The same things were measured in two ways. Each way mixes the same 9 hidden numbers, adds some noise and spreads widely along 6 directions of its own, which tell nothing about the thing.
Some things both ways: the first way, then the second way.
[ 5  5 -1  1  4  1  0 -1 -2  9 -3  0 -5  9 -1  3 -1  2  1  1 -5 -3  8  0
  3]
[ -7   3  -9   0   1   0   5  10   6  25  -6  -5  16 -13   3  -5]

[ 14  -2  -7   2   2   9   5   0  -3  -3   2  -1   8   5   0   0   0 -10
  -5  -8  -4   0 -10   9  -3]
[  1   9   8   0 -10   9  -6   4 -11 -22   7   6 -13 -12   8   1]

[-12  16   9 -19  -2 -15  -3   0  -8  19   2   0   4   2 -13   1   2   3
   4  -1  -4   0  -1  12  -1]
[ 14   1   0 -14  14  -9   2   1   5  19 -16  10  22   4   6   4]

[25  0 -5  3  2  8  1  5  3 -4  1  1  2  4  6 12 -3 -7 -9  1 -2 -5  2 -2
 -2]
[ 3 14  1 -6 -3  2 -3 -5  1  8  5 14  6 -2 20  4]

[ 13 -13  -8  12  -2  14  -2  -2  -4  -8   5  -1  -1 -10   4   0   2 -11
  -5  -8  -1   2  -1   2   0]
[  1   6  -6 -13 -13 -19   5   1  -2  10  11  11  15 -12 -13   9]

[ 26  -3  -1 -12  -5  13  -5   8   1   3   2  -4  10   7   4  27  -4 -17
 -30  -2   2 -10  -5 -13  -2]
[ -6   9   5   6 -15 -12  15  -7   1  -3   3  -1 -14 -16  18  18]

[ 7 -5  2 -8  6 -6  0  0  1  3 -6  1 -4 -8  2 -3 -7 -5 -3 10  0  1  6  0
 -3]
[ -2   1   2   7 -10  -2  -4   7   6   7  -6  -3  20  -5   3 -12]

[ 7 -2 -2  7 -3  8 -1 -3 -8  0  2  4 -1 -6  1  2  3 -8  1 -5 -4 -1  4 10
 -1]
[ -1  -5  -3   0 -13  -8  -6  16   8  14  -7  -9  19 -21 -11 -11]

[ 6 11 -3  4 -8 -1 -4 -2 -8  4  3  5  2  5  1  3  0 -3 -9  0 -1 -6 -3  0
  7]
[ -5   3  -5  -5  14   2  -9  -3 -14  -7   6   4  -9  20  -1   6]

[  8  11   4   0  -1  -8  -4   3  -3   1   2   4   7  -7   2  14   1  -8
  -3   3   2   6  -3 -10   6]
[ -2   0   5  -2   8  -4   5 -13   1   2   4   5 -11   8  11   8]

[  3   2   6  17 -15   3  10 -12   5   4   2   5  14 -31  15  18   3 -14
  -3   0  -5  21   6   4   8]
[ -3  -8  21   0   1 -11  -1  -6  -1 -10  20   0 -10  -2 -14  10]

[  2   5  -2   0   4  -3   1   1  -7   0   3   2   7  -1  -6  -1   4  -7
   5  -7  -3   7 -12   8   0]
[ -4   4  -4  -7   1 -30  27 -12  -4  15   0 -12  -5  -5 -23   8]

[  2  13  -6 -17  -4 -15 -11  11 -11   8   0   1  -3  11 -12  -2  -5   4
 -12   1   4  -7   0  -6   6]
[ -4  11 -14 -11  -1   1  -1  -2  -5  -2   8   6  -2   2   3  12]

[  6  -9   3  -3   8   1 -10   2   0   8   0  -7 -12   0   2   7  -3  -2
  -9   9   3  -9   3 -16   6]
[  0 -17   6  11   5   6 -18  -2   4 -23   3   4  -5  26 -19   8]

[-1  8  0  2 -4 -3 -4 -5 -2  5  0  6  3  1 -5  4 10 -2  3 -2  0  1  1  2
  0]
[ -5  -6  -4  15   9   6   4  -3   0   9 -18 -12 -15  12  25   4]

[ 15  -3 -14  12   5   1   2  11  -6  -1   0   0  -9   5   4  -2  -6   1
  -7   4  -3  -1   1  -3  15]
[-12   4  -7   6  -2   0  -2   0  12  13  11  -1  -1  -7   3   1]

[ 5  7 -2  3 -2 -3  0 -2 -1  3  2  4 -3  0  1 -2 -1  2  0  3 -3 -4  3  6
  3]
[ -9  -1  -2  12  -4   9  -5   6  -2   0  -5 -11  -4  -1   1 -10]

[  8  16  -1   8   5 -16  -4   4 -15  -4   3   5  -3   1   1  -5  -5   0
   6   2   1   3  -5  -4   9]
[ -5  10   0  -9   2 -10  -1  -8  -2   5  13   3  -2   1  -2   2]

[  2   1  10   0 -12   4   3 -13  11   7   1   5   8 -28  12  18   2  -6
  -6   7  -2   6  16   9  -2]
[ -6  -1  -5   2   1   9   9   4  -8   9  -6  -1  14   3   9 -12]

[  4  11  -2   4   7 -14  -1   4 -12  -3   6  -3  -5   5  -7 -10  -4   6
  10  -7  -2   7   1   0   2]
[-10  11  -2   1 -16   3  16  -4  -8   3  12  -6  -6 -15   6   8]

[  3   4  -6  -6  -1   6   1   0  -1   7   4  -3   8   6  -6   2   3   0
  -7  -6  -4  -6 -11  14   2]
[ -1  10  -9   0   1 -13  21  -2   2  19 -12  -1  -1 -12  10   6]

[  2  -4  -4   0  10  -1  -2   0 -10  -1  -8   2  -1  -2  -7  -6   2  -6
   7  -4   0   8   0   4  -1]
[  3   8   2  -3 -12   3   0   6  -2  -1   3   2   0 -21  14   5]

[ 13   6   1   5  12   1 -10  -5 -10  -1  -4  -5  -8  26  -2  -2  -1  -4
  -1  -6   3  -8  -3 -23  -3]
[-6 -6 -3  1  8  0 -8  0 -7  4 -1 -1  2 18  1  3]

[ -3  -4   3  -4   0  -9  -6   4   0   5  -5  12  -8 -28   1   3   3  -4
  11  15   1   6  15   5   4]
[ -6   8  -1   5 -14  -3  15  -5  -5  -4   3 -15 -15 -13 -12   9]

[16  7 -4  5 -8  4  2  5  4  2  4  4  8  2  2 19  5 -7 -7 -3 -3  3  3 -1
  2]
[  1  -7  -4  -6   9 -11  -3  -5  18  28  -5   2  12   4   1  -2]

[ 20   6   2   3  11   0  -7  -1  -9 -10  -4  -1   6   7   4  12  -3 -14
  -8  -2   7   2  -9 -24  -1]
[-11  -2   3  -1 -14 -20   3   1  10   3   5 -12   1 -21   0  -5]

[-12  -5  -4  11  -6 -12   0   8 -11   4   5  13 -11 -27  -9  -8  12  -1
  26  -1  -8  21  16  18   6]
[ 11   1  -5  -9   9 -10  12 -14  10  37  -3   7  12   9  10  23]

Other things, the second way, with their names:
(292): [ -2   5  -3  -2  -3  -9   2   3   7   5  -5  -3  -6 -20   3   3]
(333): [ -2   5   0  -9  -7  16   1   3 -26 -18  12   8  -6  -2  -5   2]
(71): [ -7  -7  -2   4  -6   3 -15  17  -4  -6   2  -5   4 -10 -21 -14]
(119): [ -9   0 -10  -9  -4  -1 -11   6 -12 -15  10  -1  11   8 -26  -9]
(324): [ -9  -3  -7  -2  -9   0  -7  12  -7  -4   5  -9   8  -7 -25 -17]
(143): [ -8   6 -17 -29  22 -13  12 -17  -4  15  14  11   5  18 -10   4]
(173): [-12   1  -4  16 -17   0  17   3 -12  15   1 -12  -1  -9  19   8]
(358): [  3   4   9 -10  10  -3   6  -2   1   5   1  11  -2  -7  18  10]
(224): [-11   2  -3  -6 -10   1   6   2 -10 -11  10   1   1  -5  -6  12]
(351): [  3   7   1  -4  -6 -13   3  -3  -2   4   3  10  10   1  -5  11]
(124): [-10  -8 -12  -9  -3   2 -17   8  -9 -10  11   5  16  12 -27 -11]
(180): [  2   5  -6  -1 -18  -8  -4   1  -3  -2   0   4  -1  -7  11  11]
(230): [  5  -6  10  15  -2   8 -18   8   7  -4  -7  10   3   0  11  -6]
(374): [ -9 -11 -10   5   9   4   4 -13  -4   7   6   7  -3  29 -17   4]
(250): [  6  14   1  -8  10  -7   3 -14 -12   5   0  13  -8  17   2  13]
(232): [  1  -6   4  -8   7  14 -16  10   6 -11   7  17  10  -6  -5  -5]
(82): [ -1  -4   3   4 -14  13 -15  15   2  -7   1   3   4 -19  -5 -12]
(343): [ -8  -8  -3   3  13   3  13 -13 -10 -10  -2 -15 -26  17 -36   5]
(539): [  8  -2   2  -4  11  -4 -16  -6   1   2  -4   8  -8  13  -1   0]
(73): [ 14 -19  13   2  12   2 -27   6   5   1 -16  -7  11  20 -12 -15]
(531): [  1  11  -5  -7  -5  -2  -3   3   0  10   9  -3  -7 -18  -5  10]
(484): [  1   6  -4 -11  -6  13 -14   6   2  -4   6   8  14  -6   4 -11]
(419): [-3  0 -7 -1 -3  2 -3  0 -5 13 -4 -1  8  8 11 -5]
(157): [  7  16   5  -2  -1 -11  12 -13  -3  27   6  11  12   6  18   8]
(462): [ -6  19  -4 -16 -14   0   5   4  -4  -7  10   9   5 -24   2   8]
(70): [  7  -4   6  -5   7   2 -10   6   4  -8  -9  -1   7   1   3  -1]
(142): [  5  -4   5   3   0   3 -14   3  -4  -7   4   6  -4   3 -10  -1]
(166): [  7  -3   5  -3  -2 -11   7 -14   8   1  -2   7   2   7  -7   7]
(527): [ -4 -13   1  11  -2  24 -27  17   7  -6  -2  16  17   3  10 -15]
(458): [  0 -14  -1   5  -2   8  -9   9   7 -15 -11 -21 -12  -8  -6  -1]
(321): [ 10  -8   1 -17  13  -3 -13  -9 -18 -11   7  -1  -8  30 -33  10]
(9): [  0  -6  -9 -23  16  -3  -8  -6  12  13   2   4  17  15  -6  -3]
(32): [ -8   4   1   0 -16 -15  15   9   6   4  -1 -18   9 -29 -10   3]
(148): [ -2   5   9  16  -3  -4   3  -3  -2   9   3   4 -14  -6   8  12]
(199): [11 10  6 14 -1  1  1 -4 -3 31 -8 10 -4  3 38 14]
(28): [  6   0   3   4 -11   2 -10   7   1  -3  -4   1   4  -8  13   1]
(50): [-10   2   4  -1  15   2  -1   6   8  -1   3  -7   2  -6 -16  -2]
(29): [  5 -11  14  26  -2  17 -26   2   1 -17  -1   3  -8  23   8   2]
(437): [ -1  -3  11   3  -4  -9   1  -3  -2  -2  -3 -13  -4  -1  -1  -3]
(20): [  0  12   1 -16   5  -9  17  -9 -12   5   7  10  -2  -3   0  17]
(511): [ -3  -7  -1   3   1   7  -1   8 -10  -1  -8  -4  -1   1   8  -2]
(494): [ -2   7  -2  -2   4 -11   8  -4   0  12  -5   3  -4  -3  15   6]
(528): [-1  2 -2 -8 14  1 -4 -4 -3 15  7 13 13 15  3 -7]
(306): [ -9  -3  -3   5  -1   7   7   4 -10   7  -6  -9   8   4   6 -12]

Some of these things the first way, each followed by its name:
[  6  17  -8   7   2  -6  -3   1 -11  -5   9   3   3  17  -9 -11   5   1
   9 -11  -1  -4 -18   6   1]	(539)
[ 19 -10   3  -1   7  14  -7  -2   5   1  -1  -4  -6   3   7  12  -2 -10
  -8   4   1 -12   4 -13  -4]	(351)
[  4   7  10  -6  -6  -5  -5  -4  -5   6  -1   5   1 -17   7  12  -5  -6
  -7   8   1   0  10  -1   3]	(306)
[ 15  -1  -8  -2   0  19   0  -4  -1   3  -8   2   4  11   3   6  -3  -8
 -13  -2  -3 -11   4   8  -3]	(199)
[ -5   9   8   2  13   1  -9 -11  -6   4  -4   0   2   2  -4  14  14   6
   6  -3   2  -1   5  -3   0]	(458)
[ 3  5  4 -5  0 -9 -7 -7 -1  2 -4  1 -2 -7  2 -1 -4 -1 -7  8  6 -2  6 -9
  0]	(119)
[  4   6  -1   2  -2 -14  -1   7  -7  -2   5   8  -3 -16  -1  -2  -1   1
   6   5  -2   7   8   9   3]	(484)
[  5  -2  -6  15  -4  -3   1  16  -5   2  17  10 -10  -9  -3   0  10  -5
  21  -2 -11   4  -3  14   9]	(343)
[17  6 -2  3  0  6  0 -1  9 -1  2  4  1  9  3  6  4 -6  2  1 -3 -9 -2  2
 -5]	(250)
[  3  13  -4   0 -10  -3   2  -4  -1   3   6   3  12   3  -4   0   4  -3
  -4  -7  -2   2  -9   8   0]	(494)
[  3   4   8   9  -3  -1  -5 -16  11   1   1  -3  -2  -1   2   5   7  -1
   6  -2   3   5  12 -18  -9]	(224)
[ -1  14   8  -6  12 -10  -5  -1 -16   8   5  -5  -1  17 -10   1   1   4
   4  -6  -3  -5  -9   0   0]	(70)
[  6 -20 -10  -1  11  -6  -4  13 -15   2  -5   1 -21  -2  -4 -22 -10  -9
   2   9  -2  -1  -1   0   7]	(29)
[  5  16   1   0   0  -1   1   0  -6  10  13 -14   4  15  -1   8  -5   7
  -9 -10  -4  -5 -10  -1  10]	(232)
[ 23  -5  -3  12   1   7  -4  11  -7  -6  12   2  -9   5   2   4   1 -11
   4  -5  -5  -5   0  -3  -1]	(462)
[  6   1 -10  -1   5   5   1   1  -6   2  -1  -4   2   9  -4  -5  -2  -3
  -5  -6  -2  -3 -10   7   3]	(142)
[  7   7  -6  -7  -7   2  -9  -6  -4  -3   3  -2   7   6  -7  -1   2  -1
 -14  -9   5  -7  -3   0  -6]	(180)
[ 15   7   6   0   3   0   1  -1  -5  -1   0   4   9   0   2  13   0 -13
  -1  -3  -2   5  -2  -2  -5]	(437)
[  1   5  -8  -7 -16  -3   8  -8  16  10   2  -7   7   4  -3  -6  -4   5
 -15  -3  -2   2   3   6  -1]	(527)
[  7  16   4  10   6 -17  -5   4  -5  -3   4   5  -2   4  -6   6   9   2
  16  -2   0  10   4 -13   0]	(9)
[  7  12  -1   5   2  -9  -7  -2 -13  -6   4   2  -3   7  -5  -9  -1   1
   5  -7   2   0  -1  -3  -3]	(419)
[ 13   0   2   4   5   5   6   8   3  17  -1   0  -5   8   8  19  -3  -5
  -6   9 -10  -5   5  -2  12]	(50)
